The rows of a group lie close to one hidden flat surface of 8 dimensions, which passes through zero. Surfaces can cross.
Known rows, each followed by its group:
5 -12 4 15 5 -23 -4 22 -12 -14 6 -13 -16 -7 25 -7 -13 -3 -2 -> (5)
-15 -7 8 -18 -6 14 4 -6 7 -12 -18 20 20 -8 -1 17 25 2 15 -> (3)
-13 15 17 -3 0 35 34 -6 -19 4 5 25 3 18 -13 -14 12 25 4 -> (0)
0 9 5 -24 -6 36 12 -2 -26 14 29 5 12 -21 -13 0 10 35 -9 -> (0)
-16 -9 38 7 14 -1 5 0 -22 -4 -13 34 -16 -1 3 -9 -13 33 15 -> (0)
-16 24 6 -3 12 6 11 -22 4 1 -40 -9 -8 28 -14 -8 13 -11 19 -> (4)
-13 19 27 -19 13 16 11 2 -4 -19 2 7 14 15 24 -5 21 17 0 -> (0)
1 -6 1 4 8 -6 19 0 21 -19 -5 17 4 34 9 -12 -4 -7 5 -> (3)
-1 -21 3 -4 -9 -1 3 -19 -8 14 -26 11 -5 -17 -22 7 -5 -5 22 -> (7)
-15 34 1 -21 4 7 -30 7 -6 -16 5 -1 -3 5 -20 -6 -3 34 -8 -> (7)
13 19 1 -9 -4 23 -17 -15 -10 22 30 18 2 9 -27 -4 -13 33 -19 -> (5)
-2 0 -5 16 -2 -13 -3 -5 32 -13 -19 22 6 45 -3 -2 -5 -24 3 -> (4)
-10 15 11 2 20 14 42 -1 0 -9 0 2 0 28 7 -24 10 4 4 -> (7)
-14 -9 -19 22 3 8 6 -12 35 11 -3 20 -1 -5 -35 8 -9 -16 2 -> (6)
8 3 6 9 -12 -29 -44 10 -19 2 -10 -19 -14 -10 14 8 -12 -3 -6 -> (1)
5 8 1 21 -1 -13 -30 -15 -7 27 -6 -10 -20 -15 -14 4 -18 -5 -8 -> (2)
-7 7 27 3 0 13 2 -5 -2 2 0 8 13 -9 30 11 28 1 -3 -> (1)
13 10 -16 -28 -7 5 -9 0 -1 -7 9 -10 13 11 -15 -3 -4 13 -4 -> (5)
20 -16 -9 -1 0 -39 -25 5 -10 1 -6 -28 -12 -13 8 1 -25 -12 4 -> (3)
15 -7 -4 -13 2 -9 6 -15 21 -4 -15 -5 17 25 15 2 7 -20 2 -> (4)
0 -7 -7 -9 2 -30 1 22 -7 -31 -24 -27 -5 2 19 -7 -1 -15 14 -> (5)
9 -44 13 21 10 -18 14 -22 16 18 -10 24 -1 -9 19 8 -15 -23 10 -> (6)
-4 -9 7 -4 -14 24 10 9 25 -15 16 47 30 22 2 9 18 8 -7 -> (7)
7 2 -18 -1 -12 12 8 -6 20 7 7 -11 19 -5 1 13 23 -24 -6 -> (3)
7 -21 16 -11 4 -10 22 -11 -20 5 -20 -6 -3 -6 13 -2 -3 -1 21 -> (0)
-14 16 1 -23 6 10 -27 -5 -1 -6 -4 11 4 -4 -29 1 -13 32 0 -> (5)
-8 11 3 21 6 2 -14 -3 8 14 12 12 -11 -9 -6 1 -10 7 -15 -> (5)
14 -30 6 1 10 -23 2 24 6 -23 16 -7 11 -5 51 3 -1 -9 -7 -> (1)
19 6 -26 -43 -9 -6 -4 20 -5 -27 9 -30 17 17 -1 -7 -1 11 0 -> (6)
5 -7 -6 -1 30 -11 20 -5 22 -13 11 10 -2 27 4 -23 -27 6 0 -> (2)
9 11 -41 12 -8 6 3 3 14 9 20 -9 -4 19 -32 -13 -17 -8 -14 -> (4)
-14 22 -20 18 -10 23 15 -2 17 5 4 17 0 27 -37 -7 7 -10 -7 -> (6)
12 28 -11 34 -14 -3 1 7 -16 15 14 -19 -22 28 -2 -14 -4 -17 -21 -> (6)
17 -5 -3 -19 6 -16 -1 0 -9 1 2 -40 8 -14 28 0 6 -8 -3 -> (0)
1 4 4 1 4 -11 -9 5 -1 -10 1 -14 -2 4 18 -2 -1 -2 -6 -> (6)
29 -14 -17 23 -1 -9 13 7 -21 32 34 -36 -14 -30 21 -4 -10 -14 -21 -> (7)
5 -9 28 28 -39 -9 -8 10 -39 6 -20 25 -19 15 15 2 3 -4 9 -> (7)
30 -26 -32 -16 -3 -20 -28 2 14 9 28 -19 9 -25 -7 9 -29 -5 -12 -> (6)
-17 37 2 -11 34 3 -7 -8 6 -9 0 -27 -7 -2 -1 -11 -1 14 -8 -> (7)
-21 5 6 -4 3 30 -8 -36 8 33 -11 17 7 -37 -34 25 14 5 7 -> (5)
4 -6 -26 -5 15 -5 5 12 2 -4 23 -21 -11 -16 -17 -15 -27 13 -4 -> (1)
-28 8 2 12 12 19 44 3 -3 -6 -18 -8 -8 -3 3 -9 28 -11 16 -> (4)
0 -5 -11 -25 3 -7 -26 0 6 -7 3 -6 5 -17 -15 5 -16 12 1 -> (3)
10 12 22 -22 -13 -4 -18 -2 -16 -5 -6 -3 12 18 22 6 14 12 -4 -> (2)
-15 5 -5 17 -31 8 -23 40 -9 -12 18 5 0 -29 -4 19 16 4 -12 -> (3)
-6 1 5 3 -5 15 7 5 16 -11 8 28 14 19 6 3 14 -1 -5 -> (7)
10 2 -2 -1 0 13 37 3 -14 3 10 -7 0 13 7 -15 7 -1 -2 -> (4)
2 31 -10 0 -8 -5 -19 -4 -19 9 -12 -28 -17 16 -20 -9 -6 0 -4 -> (5)
-17 29 10 -2 8 28 17 -2 1 -8 0 13 4 32 -10 -13 15 16 -2 -> (0)
15 -29 -29 18 -12 -8 13 4 12 11 14 9 -4 0 -21 -5 -25 -14 -1 -> (0)
-27 3 -18 19 23 -6 3 5 38 -17 -11 0 -8 -4 -16 -3 -3 -19 5 -> (1)
-4 2 21 -3 17 -19 -18 -7 15 -14 -19 10 5 21 23 3 1 -1 1 -> (6)
-10 -16 9 34 9 1 41 -1 -5 5 -13 11 -18 10 3 -17 -3 -14 14 -> (2)
2 16 -4 9 4 15 36 -8 -4 1 0 6 -8 48 -9 -28 2 2 -1 -> (1)
14 2 12 -18 -8 12 16 -3 -11 -1 7 16 13 31 13 -5 9 10 0 -> (1)
13 7 9 7 8 15 24 0 5 14 38 -9 16 2 41 2 23 -7 -26 -> (3)
-15 9 8 -2 3 -4 -32 23 -3 -22 6 12 -3 -6 -1 1 -6 23 -5 -> (3)
10 -19 -13 12 -10 -2 5 -6 27 7 -2 17 9 11 -3 8 0 -26 2 -> (2)
16 -29 -7 12 10 -15 -4 -9 26 12 13 11 6 -5 10 8 -18 -18 -7 -> (2)
-3 6 -32 8 6 -1 7 11 35 -15 10 -10 9 11 -4 3 8 -26 -9 -> (4)
29 -8 1 -21 -11 11 19 -4 -30 15 24 2 2 12 0 -15 -12 27 -4 -> (4)
-15 6 -44 1 3 16 6 19 37 -18 25 -3 10 -7 -29 1 2 -8 -9 -> (4)
20 -8 -1 -11 0 -9 -1 6 -12 3 23 -12 4 -3 18 -5 -10 5 -11 -> (2)
-10 -21 -24 -15 7 19 9 2 45 -11 19 12 29 -29 -10 18 12 -9 -6 -> (1)
-14 21 -20 20 -1 16 6 -2 18 2 -1 8 -7 16 -34 -5 5 -11 -3 -> (6)
2 25 -3 -32 5 -8 -35 14 5 -31 9 -15 14 15 7 -1 -1 21 -13 -> (5)
8 -17 -2 -23 -2 -6 -28 5 -2 0 10 -8 9 -43 6 17 -7 16 -3 -> (1)
17 4 15 -34 25 -13 -12 -23 3 -2 -3 14 4 30 -3 -18 -30 32 4 -> (2)
18 -20 -5 7 4 -16 -3 23 17 -18 44 2 11 2 41 1 -7 -3 -26 -> (0)
14 4 -7 5 -23 10 34 -9 -26 12 -16 3 -9 42 -17 -22 -1 -8 13 -> (2)
14 2 12 -2 10 8 21 -20 -5 20 8 -14 7 -1 25 -2 11 -12 -6 -> (3)
-16 46 -17 -7 18 23 -4 0 9 -6 17 -8 -3 15 -36 -17 -7 24 -13 -> (7)

New rows, each followed by its group:
-1 14 12 3 18 4 -9 -10 -14 22 19 -26 -5 -36 12 3 3 9 -15 -> (7)
6 -13 -33 -12 -9 -16 -26 20 26 -20 17 -1 13 -4 -12 7 -17 -5 -8 -> (3)
-16 25 13 2 -4 26 22 -7 6 -6 -10 11 12 33 11 0 39 -6 2 -> (0)
-3 22 -4 -14 16 -7 -19 -22 15 1 -18 -16 1 2 -9 2 -1 -4 0 -> (3)
22 4 15 14 -10 -2 16 -2 -39 21 14 -3 -17 26 9 -22 -10 11 -8 -> (4)
-18 5 -15 8 -9 -12 -26 28 22 -39 -11 25 -2 22 -25 -2 -12 3 7 -> (3)
-1 19 -14 12 -17 26 33 -15 -2 15 -11 2 -4 29 -34 -11 13 -16 7 -> (0)
3 -4 16 -35 0 18 25 -9 -8 -7 -3 -7 24 -3 25 8 30 11 7 -> (0)
-3 20 -2 -10 9 20 29 10 -12 -3 23 -24 0 -7 9 -13 16 14 -6 -> (4)
11 -23 8 12 -30 24 23 8 -1 8 20 53 18 14 2 5 12 4 -5 -> (7)
-3 5 -20 -9 12 12 11 -4 44 -19 13 16 22 28 -12 -2 1 -5 -8 -> (3)
13 -18 -5 -2 -22 13 6 -11 5 15 0 20 16 -2 -6 18 13 -17 3 -> (1)
13 -9 7 -3 2 -9 8 -3 5 -3 2 -13 14 2 42 9 18 -21 -3 -> (3)
3 -7 -15 32 -3 -13 -7 30 21 -16 32 3 -1 7 20 2 -6 -17 -26 -> (4)
17 -6 -15 7 -5 2 19 14 6 -3 27 4 7 22 9 -12 0 -8 -12 -> (4)
-18 -10 12 -29 15 -19 -9 -10 26 -35 -47 11 14 10 6 8 8 -6 30 -> (7)
-4 2 17 15 8 0 19 15 -16 -4 6 -25 -5 -18 44 1 22 -10 -6 -> (4)
4 -14 -17 -4 3 2 17 11 13 -8 14 -16 9 -19 12 4 10 -16 -5 -> (4)
-1 21 -17 2 -4 9 -8 24 17 -19 33 6 13 25 -1 -5 3 8 -24 -> (7)
-28 -5 24 9 28 -4 19 -1 -4 -14 -31 5 -16 -8 7 -8 3 9 24 -> (1)
-38 -1 -4 28 12 5 31 8 17 -13 -27 4 -14 -9 -16 -2 14 -21 20 -> (6)
-21 -13 -4 -15 15 -9 9 -3 14 -25 -35 18 -4 17 -27 -11 -16 6 33 -> (1)
-4 8 33 3 -9 22 22 5 -45 9 8 19 -12 2 6 -10 9 35 1 -> (7)
10 4 10 3 17 -31 -5 2 -4 -9 -10 -30 -10 12 38 -10 -5 -11 -1 -> (0)
-1 -17 10 -1 -8 -14 10 11 1 -24 -28 16 5 30 17 -4 6 -8 16 -> (7)
18 4 -5 -13 -3 2 24 0 1 -2 6 -28 21 11 29 1 29 -22 -5 -> (0)
-13 0 -22 18 12 -29 7 6 13 -16 -32 -24 -22 12 -13 -12 -10 -31 18 -> (6)
-12 -15 4 -9 5 9 -2 23 6 -17 22 11 13 -34 10 12 6 19 -5 -> (4)
18 -12 -30 34 -18 3 17 12 2 17 30 4 -7 13 -13 -6 -16 -19 -17 -> (0)
5 -18 -8 12 -17 7 25 -4 -23 19 -7 13 -19 -1 -37 -12 -24 5 17 -> (3)
-15 23 12 -17 7 -3 -21 20 -18 -17 -3 -29 -2 -16 15 -2 16 17 -1 -> (6)
2 16 -17 -17 22 11 7 2 -2 0 32 -29 0 -16 -11 -15 -9 20 -16 -> (7)
-5 27 -15 2 -17 25 -13 4 11 7 16 -11 11 -2 -16 18 24 -7 -20 -> (0)
26 -3 -13 24 -4 -9 -5 3 21 6 32 5 10 25 21 1 -6 -21 -27 -> (6)
-16 -7 4 -20 -6 16 2 6 -9 -6 -7 6 7 -29 -13 13 15 14 15 -> (2)
-26 -4 2 -34 8 13 -5 -3 20 -17 -16 15 18 -26 -19 16 9 18 18 -> (4)
-2 24 1 -12 5 5 -34 -3 5 4 19 -5 5 -11 -9 9 -1 19 -17 -> (5)
-17 36 9 7 15 20 1 10 9 -13 21 9 6 22 3 -11 11 19 -19 -> (7)
-15 -13 12 13 -25 -2 -3 28 -17 -16 -16 17 -8 -11 2 9 11 0 14 -> (3)
-16 8 4 -12 20 -4 5 -10 29 -23 -23 23 5 39 -11 -11 -10 10 14 -> (3)
-25 32 17 -1 4 17 -16 -11 25 -14 -20 22 18 21 -1 10 30 -2 -1 -> (1)
-14 16 14 -11 -4 9 -9 -20 -6 14 -30 -13 0 -19 -2 15 29 -7 14 -> (3)
-5 15 12 -17 -2 3 -4 21 -36 -11 6 -31 -6 -23 18 -3 16 17 -2 -> (6)
-7 14 -13 15 11 4 17 11 5 -5 7 -33 -3 -12 18 -3 21 -20 -8 -> (4)
21 -17 -7 18 -8 -4 12 -28 12 24 -9 27 -3 33 -14 -5 -17 -17 3 -> (6)
13 -25 -21 -1 -7 -13 -2 -15 9 18 -12 -10 -3 -20 -17 9 -12 -24 11 -> (7)
12 -22 9 21 -7 6 10 -23 0 34 8 29 -2 -6 -2 7 -12 -5 -4 -> (6)
-24 4 5 23 9 7 40 -4 -5 1 -32 -8 -15 3 -1 -6 20 -24 20 -> (4)
22 -5 27 8 4 -9 -3 -30 2 16 -16 31 0 47 16 -6 -13 1 2 -> (6)
-16 31 24 25 20 7 -17 -15 12 16 6 -8 -4 -9 21 9 20 -9 -17 -> (7)
20 -29 16 5 -5 -15 3 -9 -38 31 0 -12 -17 -36 14 1 -15 1 9 -> (6)
6 -35 -10 10 -5 -19 12 13 -8 2 -1 -19 -7 -40 17 8 -4 -21 8 -> (5)
-13 8 -4 3 8 9 12 -2 -24 11 -6 -12 -23 -16 -30 -16 -13 16 13 -> (2)
-6 15 9 33 7 -27 -31 4 -12 9 -17 -16 -30 -4 3 0 -11 -11 -3 -> (0)
23 -22 4 22 -23 -6 32 13 -24 2 7 9 -9 22 18 -12 -6 -12 5 -> (7)
-13 13 -1 1 9 -13 -26 2 -5 -2 -12 -12 -16 -11 -14 1 -13 9 3 -> (1)
5 23 14 -2 24 19 23 -38 -5 32 5 -18 4 2 21 -4 17 -3 -10 -> (3)
-24 5 6 -20 13 26 34 -14 -3 -4 -27 1 5 -8 -14 -4 19 6 24 -> (4)
-21 -12 -13 19 9 3 26 5 33 -17 -12 15 0 4 -9 0 9 -23 8 -> (6)
2 -11 28 -10 3 -12 -14 -13 -20 8 -23 -4 -3 -22 19 12 5 4 14 -> (4)
-6 30 -33 10 2 16 17 1 8 4 10 -22 -7 18 -31 -18 -1 -10 -10 -> (4)
24 -16 -6 -23 -2 -17 -3 -17 11 3 -8 -10 22 7 18 8 -1 -20 2 -> (4)
-5 -24 -1 -22 -4 5 8 9 0 -13 4 32 2 -7 -25 -5 -19 31 13 -> (3)
-8 -15 0 -39 18 -8 18 1 24 -38 -23 7 19 18 4 -4 3 5 23 -> (7)
0 -24 -27 -7 -8 11 13 1 7 5 10 9 6 -20 -39 8 -13 3 6 -> (4)
16 8 -27 25 -11 -15 -1 -5 12 15 -4 -33 -3 13 6 4 9 -52 -11 -> (3)
1 -11 5 -36 5 -9 -17 2 -20 -10 -7 -2 0 -17 -11 -1 -18 37 14 -> (1)
9 -8 -6 -36 0 -19 13 22 -11 -38 -15 -29 7 18 21 -15 4 2 18 -> (6)
6 -16 4 23 -2 -11 0 -6 22 1 -4 17 7 11 21 7 5 -29 -7 -> (2)
16 -12 -29 8 -7 -10 1 -4 33 -1 -3 8 9 33 -14 0 -14 -28 -3 -> (4)
21 -15 -27 -2 -3 -7 29 9 -6 0 12 -7 -9 18 -17 -24 -30 0 1 -> (1)
-11 9 27 18 -19 6 -15 4 -11 -1 -22 32 -3 22 5 4 13 2 4 -> (7)
20 6 -30 -36 13 -9 -14 1 4 -6 33 -38 10 -11 -3 -4 -15 10 -18 -> (0)
13 -11 -18 25 -15 10 20 16 8 6 34 12 3 11 4 -4 2 -14 -21 -> (0)
3 -37 -8 -3 7 -15 16 -7 9 -4 -18 19 -6 3 -19 -11 -28 0 22 -> (0)
-2 -8 -30 29 -6 -5 12 17 39 -15 11 15 5 18 -9 1 -2 -29 -10 -> (4)
-14 -6 -5 3 25 -6 -5 10 15 -11 11 -12 -1 -37 9 5 -4 0 -4 -> (1)
13 -3 -31 -7 -15 -5 -17 3 19 -2 13 0 11 6 -16 8 -11 -9 -10 -> (1)
-1 9 24 -24 7 27 18 -8 -32 12 14 -2 4 -18 7 -4 12 38 2 -> (1)
-12 -23 11 -7 3 10 19 -1 -12 5 -5 6 -1 -47 0 10 6 9 16 -> (6)
-9 15 -23 1 4 15 15 -13 36 -7 -3 10 16 33 -23 -1 11 -18 -4 -> (3)
27 -17 -10 8 -10 1 12 8 9 6 36 6 15 7 22 0 0 -9 -19 -> (6)
24 -4 -26 -3 -29 4 1 4 -12 13 16 -13 2 2 -14 0 -1 -13 -5 -> (2)
-22 -15 1 -7 -24 -5 -29 35 7 -39 -15 23 13 -10 -3 22 15 2 14 -> (3)
-17 7 4 1 2 -19 -19 -3 -6 -10 -38 8 -20 12 -30 -9 -18 10 21 -> (3)
1 -23 -19 -27 -1 -6 -13 0 3 -8 -2 15 1 -11 -39 0 -31 22 13 -> (3)
13 3 -10 -9 2 -26 -31 25 -26 -12 19 -20 -19 -7 -11 -18 -44 31 -6 -> (5)
-1 5 11 -10 -2 10 28 11 -30 -14 1 8 -6 23 -3 -24 -2 26 8 -> (7)
1 -10 -22 10 9 -10 -14 16 38 -20 23 24 8 12 -12 -3 -23 2 -11 -> (0)
7 -1 4 -4 -25 11 8 -8 -20 13 -16 2 1 13 -5 0 9 -5 11 -> (2)
-18 7 15 29 -7 -1 -30 6 -12 12 -4 18 -23 -22 -11 9 -7 8 -5 -> (0)
9 26 -33 -5 -9 1 -9 -3 21 -2 4 -18 8 32 -22 -4 3 -19 -11 -> (5)
2 -3 -23 9 -9 -9 -10 15 16 -12 8 2 2 7 -8 2 -8 -12 -5 -> (3)
22 -8 -20 19 -21 15 23 -4 3 26 26 -2 9 7 -4 5 8 -26 -14 -> (1)
-6 17 9 8 23 -21 2 -10 -3 -9 -29 -12 -22 33 1 -22 -13 0 9 -> (0)
-3 -5 -2 10 3 -7 7 -2 5 2 -6 1 -4 3 0 -1 -4 -11 2 -> (6)
-18 8 -2 -13 7 -1 -25 6 -5 -11 -5 22 -14 -3 -38 -10 -29 38 7 -> (3)
-29 -1 17 -6 -2 22 4 24 -7 -25 9 43 3 -2 -11 -5 3 38 7 -> (3)
8 -5 12 -24 6 -18 -42 4 15 -17 7 10 21 -10 27 18 -5 10 -11 -> (4)
4 11 -30 -26 14 -3 -10 1 25 -14 16 -10 9 13 -22 -6 -21 9 -10 -> (0)
22 0 -13 -22 2 -9 26 -14 5 -3 -17 -39 14 21 22 -7 19 -32 7 -> (0)
-9 -1 -9 10 3 9 -2 2 18 3 13 8 5 -17 -8 9 4 -2 -6 -> (6)
-5 7 23 16 6 -6 -32 22 -8 -8 27 9 -6 -19 27 6 -2 20 -22 -> (0)
6 -6 -24 7 -21 21 13 -3 -1 24 14 10 2 -7 -39 4 -4 -1 -4 -> (0)
-7 34 -1 6 2 2 -29 4 -4 2 14 -7 -11 11 -11 -7 -6 15 -18 -> (4)
